The rows are grouped in 4 different ways at once. Each group adds its own fixed numbers to the row, and there is some noise. The rows also spread widely along 11 directions, which tell nothing about the answers.
(in the rows, 128 means zero)
Some rows, each with its group in each grouping after it:
[112 132  85 164 175 201 120  62 117 173 110 128 175 164  92 113 105 133
 165 139  86 139 117 120 163 110 113 138 109]
K_35 (2) K_12 mudab
[127 150 142 114 129 117  92 148 129  99 154  50  80 128 106 174 210 111
 144 144  86 128 142 114 126 177 147 149  50]
K_806 (5) K_323 mudab
[ 99 146 165 143 117 136 121 122 127  83 153 119  88 130 113 142 124 126
 121 135 151 151 129 125 137 121 144  75 120]
K_525 (3) K_689 lut
[128 126 110  94 115  73 143 173 132 109 124 100  95 104 144 141 197 106
  89 143 138 161 143 127  81 176 127 130 113]
K_27 (3) K_689 fer
[131  91 124 116 141  61 186 176 125  87 167 152 144 145 146  87  89  85
  44 140 122 188  90 108  92 121  83 121 138]
K_806 (0) K_323 fer
[128 138 107 143 136 143 138  86 141 133 119 161 145 125 135 117  64 137
 117  81  97 126 105  97 117 108  90 101 154]
K_27 (1) K_226 lut
[148  74 170  98 106  88 146 187  97 104 173 132  81 101 164 120 137 110
  79 141 183 171 112 170  90 173 124 130  96]
K_667 (4) K_12 lut
[140 146 135 143 105 118  99 137 121  75 101 199 137 149 118 173  84 130
  88 106 170 186 133  61 138 102 141  70 168]
K_35 (4) K_226 fer
[ 91 117 157 137 110 149  99 152  90 136 138 113  99 133 103 164 173 116
 154 189 176 127 144 134 182 176 181 131 110]
K_525 (1) K_12 mudab
[186  71 122 134 146 131 121 159 107 118 175 115 173 128 157 104  81 147
  94  84  85 148 141 119  94 125  91 129 121]
K_667 (5) K_226 fer
[ 80 111 127 146 142 111 146 132 117 122 162 108 109 162 117 123 141  93
 118 149 136 193  97 160 137 153 121 132  63]
K_517 (2) K_226 lut
[139 100 105 130 203 135 153 100 127 127 136 115 178 141 147 111 115 148
 104 136  74 185 135 149 104 128  83 120  84]
K_517 (0) K_689 lut
[ 76 181 122 107  89 162 122 103 144 162 119  95  20 110 116 129 131 130
 170 126 125  94 134 145  87 118 134 128 142]
K_27 (1) K_323 fer
[149 106 154 143 165 162 136 119 111 105 184  92 128 119 141 124 104 150
 116 127 106 159 130 166 118 151 123 110  73]
K_27 (2) K_689 lut
[158 133 118 120 195 195 131  75 144 147 109  76 176 117 145 128 150 174
 154 158  63 111 175 120 112 148 121 122 132]
K_27 (5) K_12 fer
[115  91 103 133 159 173 140  94  96 186 116 166 141 149 122 109 117 128
 150 162 131 165 118 150 146 143 126 149 109]
K_35 (4) K_689 fer
[154 106 120  99  85 123 123 165 119 140 135 120  96  96 148 107 123 124
 113 137 153 119 154 135  86 111 131 135 154]
K_27 (5) K_12 lut
[147 134 133 139  88  84 102 183 114  54 147 157 123 133 123 174 113 114
  70 101 172 183 128  76 130 142 140  94 124]
K_27 (2) K_226 fer
[ 85 136 153 162 143  98 135 147 133  97 168  86 120 159 132 130 117 118
  87 143 127 177 141 163 110 134 125  91 109]
K_27 (3) K_226 mudab
[115  82 120 125 132 136 150 133  95 153 154 100 120 122 104 110 164  83
 152 143  91 119  95 112 143 172 125 183  93]
K_27 (1) K_226 lut
[109 152 128 136  94 109 104 144 134 100 161 105  63 131 109 143 119 111
 122  86 113 139 114 119 116 132 121 114  95]
K_27 (3) K_323 lut
[183  91 162  90 134 168 165 114 134 138  93 199 144  82 155 104 101 138
 104 122 146  78 102  77 116 149 129  97 212]
K_667 (4) K_689 lut
[153 176 103  98 109 116 105 138 139  63  95 110 118 106 114 167 154 129
 112 139 122 178 180  80  86  86 129 102 149]
K_27 (0) K_689 lut
[150 140  84 100 133 131 161  99 136 127  66 192 153 106 131 143 152 114
  85 153 157 164 111  73 117 152 109 114 151]
K_27 (2) K_226 mudab
[106 105 130 157 177 185 143  74  96 159 161 156 145 157 101 130  96 133
 150 152 126 171 102 159 193 140 139 116  71]
K_27 (3) K_323 lut
[ 85 118  96 157 150 110 122 122 132 169 123 115 152 158 112 131 160 102
 142 104  67 112  89 117 168 185 108 155 103]
K_27 (2) K_226 lut
[ 74 110 140 142 107 118 104 151  87 164 143 156  92 161 105 164 166  92
 137 159 183 134  96 153 205 210 168 153  57]
K_806 (1) K_226 mudab
[116 103  92 127 126 168 146 116  99 163 112 151 138 134  94 102 124  97
 137 184 138 153 131 104 144 104 128 148 143]
K_27 (4) K_12 mudab
[122 121 154 164  71 193  56 153  79 148 185 121  65 148  85 147  91 125
 180 105 155 112 137 146 179 118 183 135 100]
K_27 (2) K_226 lut
[ 75 123  85 142 137 141 138 100 122 193 122 128 112 149 116  97 125 112
 145 147 107 125 114 141 144 130 122 152 128]
K_27 (5) K_12 fer
[154 129 129  91 132  89 147 158 124  77 123  94 130  86 156 158 187 128
  89 190 166 200 167 136  80 160 130 108 115]
K_27 (1) K_12 lut
[138  80  92 173 170 159  99 145 109 187 157  98 205 182 126  89  98 140
 162 149  71 145 173 160 144  85  98 154 135]
K_806 (4) K_12 lut
[151  80 114 139 120 155 100 158 101 165 177 111 124 146 118  88  89 122
 143  91  86  95 129 135 131 129 115 167  98]
K_806 (3) K_689 fer
[ 91 158 147 151  98 130 119 132 137 121  99 174 108 149  98 168 132 103
 124 154 170 109 110  74 185 144 181  88 187]
K_27 (2) K_323 mudab
[ 73 156 153 147 133  88 114 141 133  85 153  94  76 139 117 167 173 109
 108 105 124 146  93 123 146 208 140 114  60]
K_667 (2) K_12 fer
[153 146 151 115 143 148 152  86 123  48 125 170 131 114 106 150 114 113
  99 144 165 180  86  65 156 133 136  81 101]
K_806 (2) K_12 lut

New rows. What belongs after each?
[181 101 163 114 143 140 143 168 137 103 176  95 130 124 167  97  82 148
 103 122  97 129 160 137  58 104 100 111 164]
K_806 (4) K_323 fer
[102 133 139 169 151 123  98 159 148 141 137  79 147 155 141 137 147 148
 133 129 100  98 157 143 147 175 141 117 152]
K_27 (2) K_12 fer
[ 96 112 145 135 129  88 149 140 117 129 113 204 143 150 158 145 115 120
  82 158 206 161 101 133 168 180 141  90 146]
K_806 (1) K_226 fer
[113  74  84 124 156 107 174 164 141 191 114  99 176 149 144  58 173  87
 128 173  79  95 121 128 116 160 106 181 181]
K_806 (2) K_689 fer
[119 156 131 141  82  75  68 200 126 110 156 107  73 150 138 165 114 135
  94  93 135 155 161 168  85 128 115 120  97]
K_35 (0) K_323 mudab
[104 124 126 150 149  64 109 178 134 107 120 133 174 169 136 156 158 112
 102 156 134 171 153 110 156 158 128 115 142]
K_806 (4) K_12 fer
[109  90 108 118  98 116 113 190  95 173 163  71  90 130 136 114 181 106
 141 171 143 129 166 178 108 155 150 181 111]
K_27 (5) K_12 fer
[ 63 107 110 134 165 114 155 127 129 179 130  91 109 146 123 102 176 100
 131 158  98 147 103 177 121 177  98 158  82]
K_667 (4) K_12 mudab
[ 58 124  69 159 167 107 130 113 124 175 166  64 123 172 129  95 131 126
 131 143  77 184 140 198 103 124  88 156  70]
K_27 (5) K_12 fer
[133  80 123 133 113 136 148 136  87 120 147 180 142 130 122 102  67 107
 107 126 172 187 100 113 138  92 119 109 139]
K_667 (1) K_226 lut
[118 101 100 152 165  90 127 142 145 159 133 106 178 157 139 103 136 112
 106 118  56  89 113 116 138 165  89 160 123]
K_806 (5) K_12 mudab
[183  86 134 119  93 133 104 171  99 135 172 168 115 129 149 113  53 135
  92  66 157 132 119 132 112 137 110 130 103]
K_806 (3) K_226 fer
[ 95 138 100 122 134  45 107 156 135 115 127 119  95 125 152 172 185 124
  84 103 139 201 119 166 107 195  91 127  41]
K_667 (4) K_12 lut
[130 122 143 159 170 169 105 104 109 125 165 115 151 155 126 150 101 154
 138 132 110 189 156 156 137 120 126  99  86]
K_27 (4) K_226 lut
[116 186 150 124 129 176 107  91 136 110 103 160  92 135 108 182 137 143
 145 143 164 138 118  98 167 157 171  82 118]
K_806 (2) K_323 fer
[153 153 125 126 130 115 105 147 159  98 101 123 158 134 145 143 126 140
 109 144 128 149 178  95 105  97 118  82 185]
K_806 (4) K_12 lut
[150 112 132 112 120  95 138 192 118  98 139 106 149 125 138 131 155 120
  99 183 138 169 175 121  89 106 133 115 179]
K_27 (0) K_323 lut
[130  98 105 147 165 123 109 151 112 157 163  72 161 138 150 119 133 151
 139 117  66 120 147 144 123 172  92 156  93]
K_525 (1) K_12 fer
[ 78 128 101 155 138  96 119 155 111 133 153 110 128 167 132 155 155 121
 111 158 161 218 139 187 133 159 131 121  76]
K_27 (2) K_226 fer
[123  95 124 141 168  82 159 141 123 110 145 136 168 144 147 131 137 116
  81 143 114 202 118 132 119 153  93 113 110]
K_27 (4) K_226 lut
[144 195 101 119 102 106  97 136 146  49  87 134 128 135 108 189 159 120
 106 134 150 199 159  54 112 101 132  75 137]
K_806 (2) K_226 fer
[110  82 170 181 135 206 118 133  86 159 206 126 115 161 117  99  44 145
 152 120 132 111 123 179 170 127 160 120 126]
K_27 (2) K_689 fer
[ 77  99  87 145 151  95 127 136 122 188 171  92 116 159 144  99 129 125
 124 102  80 177 113 210  93 149  51 162  49]
K_525 (4) K_226 lut
[110 140 122 113 107  86 121 165 144 113 102  85 107 127 109 158 221  80
 135 141  93 117 141  72 121 163 137 146 142]
K_27 (4) K_226 lut
[ 64 114 171 135 100 144 149 135 103 145 130 128  87 144 106 111 150  84
 157 182 179 122 112 135 167 131 177 116 173]
K_667 (1) K_226 lut
[138 147 135 141 161 178 124  78 149 121 116 121 160 144 115 125 115 136
 146 116  82 111 119  88 148 127 119 105 139]
K_806 (2) K_226 lut
[181 126 176 113  68 129  73 180 112  99 144 182  96 117 159 170  75 155
  89  80 208 121 152 123 128 146 157  81 139]
K_806 (3) K_226 fer
[ 57 144  83 155 104 131 114 134 100 127 148  95  86 166  55 130 162  66
 162 151 121 190 112 106 154 108 144 155  83]
K_27 (2) K_226 fer
[106 127 124 156 140 149 117 134 136 169 129 100 141 157 136 122 132 136
 144 125  94  95 136 136 138 155 132 124 160]
K_27 (2) K_226 fer
[ 88 136 113 122 129 115 107 142 115 158 144  80  68 126 123 150 193 124
 147 142 112 146 143 194 120 184 133 157  51]
K_27 (0) K_689 lut
[188 105 107 106 125 126 126 169 128 150 157 108 128 105 181 100  79 164
  76  91  97 144 161 171  28 118  62 137 120]
K_27 (0) K_226 mudab
[120 132 145 131 168 165 144  99 153 160 125  80 135 128 154 124 153 150
 141 146  90 110 137 165 110 175 122 116 132]
K_27 (2) K_226 lut
[ 98 154 134 120 119 144 144 100 152 171  90 178  89 123 143 111  84 138
 103 124 148  88 105 133 119 141 113 105 176]
K_27 (0) K_12 mudab
[ 99 157 144 107 107  55 154 135 132  31 160 151  56 130 107 146 119  78
  61 113 148 197  59  76 114 137 119  98  78]
K_806 (5) K_323 fer
[128 124 126  62  81 100 154 143 112 122 102 150  48  66 136 159 203  98
 112 168 199 142 110 129 107 197 156 141 102]
K_27 (1) K_689 lut
[152 131 116 136 136 146  96 129 149 159 129 142 149 139 150 124  87 156
 132  94 103 104 142 136 124 116 100 115 137]
K_806 (3) K_323 lut
[155 105 150 129 149 164 138 132 125 141 174  87 132 129 182 100  78 173
 108 121 107 133 162 185  68 126 108 107 142]
K_27 (5) K_226 fer
[ 99 141 166 169 143 180 109 100 122 120 142 134 114 142 116 145  95 154
 130 119 137 125 136 149 167 140 156  69 114]
K_667 (3) K_689 mudab
[175 111 147 107 176 161 153 117 135 123 118  97 174  95 171 135 147 168
 110 157  97 127 169 127  87 175 118 111 140]
K_27 (1) K_226 mudab
[132 164 177  76  79 164 118 115 141 115 103 136  20  93 135 165 151 139
 133 135 191 133 136 140  91 144 154  94 127]
K_517 (4) K_226 lut
[143 105 121 110  95 179 129 142 119 176 109 135 120 126 134 100 128 123
 150 175 173 131 161 147 112  94 144 132 183]
K_517 (2) K_226 lut
[182 135 141 122 154 158 125 120 121  59 159  96 149 108 152 147  87 178
  89 150 133 204 196 132  73  94 126  73 124]
K_27 (5) K_12 fer
[152  91 132 115 120  91 122 190 121 108 162  82 113 113 158 118 148 126
  91 103 102 126 141 129  84 156 121 140 114]
K_667 (5) K_689 fer
[135 150 141 108 110 169 140 109 148 131 105 121 104 100 145 113 100 147
 134 118 117  97 140 101  83 109 126 106 199]
K_27 (1) K_226 fer
[110 114 117 160 129 135 115 142 120 146 133 122 152 158  98 131 133  99
 133 117  85 101 123  87 169 145 136 142 136]
K_27 (3) K_226 mudab
[ 98 155 135 163 107 123  70 167 144 139 136  92 104 160 115 161 137 130
 154 118  97 107 176 130 133 107 145 107 171]
K_27 (4) K_323 lut
[191 118 149 106 100 169 114 142 133 114 101 157 127  78 140 133 102 151
 112  96 127  66 139  69 114 138 139 107 182]
K_667 (1) K_689 mudab
[ 96 123  82 150 127 131 118 101 116 178 126 190 108 152 108 127  77 119
 109  87 124 161  81 144 144 137  82 137  80]
K_27 (4) K_226 mudab
[ 77 113 123 112 101 111 118 129 124 201  91 176  77 129 128 136 176 102
 141 140 171  89  88 135 171 203 139 153 127]
K_525 (4) K_12 lut
[170 104 121  76 127 115 144 121 114 133 118 180 101 102 152 138 139 120
  97 118 161 179  92 136 100 180  93 142  63]
K_806 (4) K_226 lut
[144 128 113 159 146 170  93  93 133 169 103 183 186 148 142 139  79 178
 126  90 122 122 138 114 164 122 108  88 152]
K_525 (3) K_226 lut
[118 118 127 113 123 121 148 140  94  79 153 133 104 137  89 141 160  77
 119 165 160 210  97  91 141 148 145 137  67]
K_806 (2) K_226 fer
[148 128 104  77  98  88 143 180 135  98  95  95 101 104 134 141 206  96
  99 192 157 168 172 101  57 126 121 135 144]
K_517 (4) K_12 mudab
[175 135 125 101 167 156 129 111 125 137 109 159 154 111 174 163 110 189
  95 125 142 183 165 150  91 155 107  94 118]
K_27 (0) K_226 fer
[153  79 137 163 189 154 115 129 110 144 166 120 207 162 143 118 101 153
 134 132  94 128 142 150 168 151 114 122  96]
K_806 (3) K_12 lut
[113 110  62 118 112 135 123 119  87 164 126 153 129 143 104 118 135 109
 133 154 150 198 124 117 127 101 111 156 103]
K_525 (5) K_226 fer
[129 139 140 120 173 144 131 107 136 125 110 107 156 121 159 163 168 169
 129 156 118 147 159 129 113 185 123  95 127]
K_525 (1) K_226 fer
[160 147 131 135  84 152  95 147 140 106 136 158 102 129 113 131  64 132
 111  77 127  98 117  78 121  96 124 108 155]
K_806 (2) K_323 mudab
[125  98  91  99 140 151 153 103 116 204 106 149 119 115 140 111 168 124
 136 127 121 116  81 137 122 207  97 178  91]
K_525 (2) K_226 fer
[105 110 157 188 201 133 126 105 131 128 155 134 199 166 147 145  97 165
 111 137 116 148 137 163 186 170 131  73 116]
K_27 (3) K_12 lut
[ 94 146  58 128 148 112 121 122 136 178  95  99 147 146 139 135 183 130
 134 160 101 172 167 155 102 137 105 143 126]
K_27 (5) K_226 fer
[136 142 154 123 173 139 171 111 164 105 130 100 142 126 150 101 106 140
 104 145  74 125 139 109  79 106 102  88 193]
K_27 (0) K_323 lut
[100  97 130 134 147 148 170  97  82 102 165 136 119 128  87 113 113  84
 132 177 146 187  83 116 163 135 142 134  80]
K_27 (1) K_12 lut
[172 157 142 147 121 141  57 172 131  67 141 100 150 144 118 200 148 155
 127 139 133 150 198 102 143 129 160  94 118]
K_806 (2) K_323 mudab
[ 57 136 117 164 142 101 114 117 102 101 140 127 132 181  66 152 163  70
 153 154 120 183  94  93 201 144 146 134  68]
K_806 (1) K_226 lut
[104 168 104 105 102  63 111 155 135 103 120 127  72 125 141 173 162 123
  79 106 148 197 135 135  78 159 107 117  85]
K_27 (0) K_226 fer
[ 73 111 113 161 142 151 110 134 118 191 157  85  94 156 129 102 119 133
 147 130 106 146 139 213 113 132  99 143  76]
K_667 (4) K_12 mudab
[105 129 160 114 101 131 131 149 134 145 135  73  67 102 147 118 158 121
 142 142 137  92 136 161  97 160 138 129 139]
K_667 (1) K_12 lut
[104 152 123 142 136 148 102 148 144 162 116  72 140 163 143 146 173 149
 151 178 134 144 193 170 118 138 144 111 151]
K_806 (2) K_226 fer
[ 75 142 107 165 121 135 102 106 104 140 114 186 133 163  97 165 106 118
 127 139 167 176 114 120 195 137 145 102 109]
K_27 (1) K_226 mudab
[112 138 148 116 116 103 138 113 118  80 143 196  72 123 127 152  92 116
  71  82 171 194  68  96 123 161 104  85  82]
K_525 (4) K_226 fer
[ 89 133 115 184 120  89  93 179 122 100 160 107 149 175 107 161 128 111
 114 139 126 185 150 131 156 109 141 105 129]
K_27 (2) K_323 lut
[170  88 140 138 118 164 120 157 103 127 164 119 140 128 124 110  95 124
 113 118 112 117 144 113 120 128 130 129 134]
K_27 (3) K_226 mudab
[ 88 131  99 138 106  80 119 170 119 116 111 169 123 154 125 153 130 107
  89 166 197 210 146 128 138 115 137  98 150]
K_27 (4) K_12 fer
[133 118 208 140 105 126 114 163 117  42 186 128  64 133 119 151  87 119
  97 102 152 126 117  93 139 144 160  87 110]
K_517 (4) K_12 fer
[141 101 135 133 154 201 142  69 118 153 129 169 138 133 115 102  79 137
 148 138 133 121  98 119 163 123 128 121 124]
K_517 (2) K_12 lut
[155  96  72 123 137 182 117 150 112 194 110 114 176 138 109  94 137 130
 175 140  77 110 166 100 127  99 120 165 167]
K_667 (3) K_323 fer
[127 152 144 100 109 123 140 109 130  95 141 171  57 114 121 146 117 113
 103 114 171 160  66 126 125 159 123 108  70]
K_806 (2) K_323 lut
[ 58 130 101 171 187 129 133  86 129 141 130 145 159 182 102 119 111 123
 131 135  90 172  96 117 175 137  99 109 111]
K_525 (4) K_12 fer
[209 116 172  94 129 137 125 147 145  80 138 119 126  94 151 125 109 139
 101  96 106 100 139  80  87 139 110 110 143]
K_806 (4) K_12 lut
[174 108 173 100  95 169 134 164 125 129 147  98  80  91 153 117 119 140
 111 143 152  98 167 150  72 133 147 114 160]
K_27 (3) K_226 mudab
[130 113 105 173 176 132 129 123 137 127 134 116 204 149 139 112  82 142
 107 112  54 113 140  99 132 126  90 114 159]
K_27 (1) K_12 mudab
[146 127 136 145 128  98  87 176 119  89 134  96 162 143 135 173 162 139
 109 141 133 180 184 132 131 142 153 100 112]
K_35 (3) K_689 lut
[169 133  95 104 141  90 133 136 111  53 130 125 161 123 127 158 158 114
  84 156 139 246 159  84  93 112 115 108  87]
K_806 (5) K_226 fer
[164 115 150 128 133 155 128 134 119 105 153 129 132 126 147 125  64 157
 113 110 118 135 140 120  98 111 121 105 154]
K_35 (1) K_323 fer
[100 183  85 135 120 181 114 106 136 129  97  71 111 137  79 134 165 122
 181 180 115 153 182 100 117  74 149 121 160]
K_27 (2) K_12 fer
[ 87 138 134 169 210 161 141  67 147 157 126 127 187 177 126 121 109 151
 140 131  65 139 124 146 161 141 106  99 137]
K_27 (0) K_226 lut
[112 105 123 148 159 100 119 141 111 135 159 124 142 146 131 139 130 126
 109 119 101 145 117 145 155 179 112 139  77]
K_27 (0) K_12 lut
[136  95  93 131 153 144 128 133 103 169 143 116 146 140 138 113 130 133
 121 165 136 177 158 175 120 137 115 146  74]
K_517 (3) K_12 mudab
[133 116 117 109 152 166 137  80 113 157 130 144 101 104 128 121 123 139
 131  94 118 137  83 146 130 172 102 136  48]
K_667 (3) K_12 lut
[105  93  59 122 132 145 168  89  96 202 112 209 147 130 130  85  75 114
 112 147 165 200  86 164 125 102  85 138 123]
K_27 (1) K_226 lut
[100 133 185 144 146 174 124 127 138 153 166  70  84 140 141 109 105 148
 136 130  88  87 145 180 104 148 131 113 135]
K_27 (0) K_226 mudab
[146  72 129 172 186 187 125 114  89 142 164 165 198 163 105 113  57 139
 137 126  94 146 125  99 192 127 131 123 125]
K_27 (4) K_12 fer
[115 126 121  88 106  74 156 166 126 104 136  97  73 104 135 126 193  89
  87 128 143 172 112 118  70 175 109 135  94]
K_667 (3) K_226 fer
[106 172 126  79 122  58 156 146 179  89 103  77  86 114 142 129 200  94
  87 127  88 137 117 100  60 160  91 126 122]
K_806 (0) K_226 lut
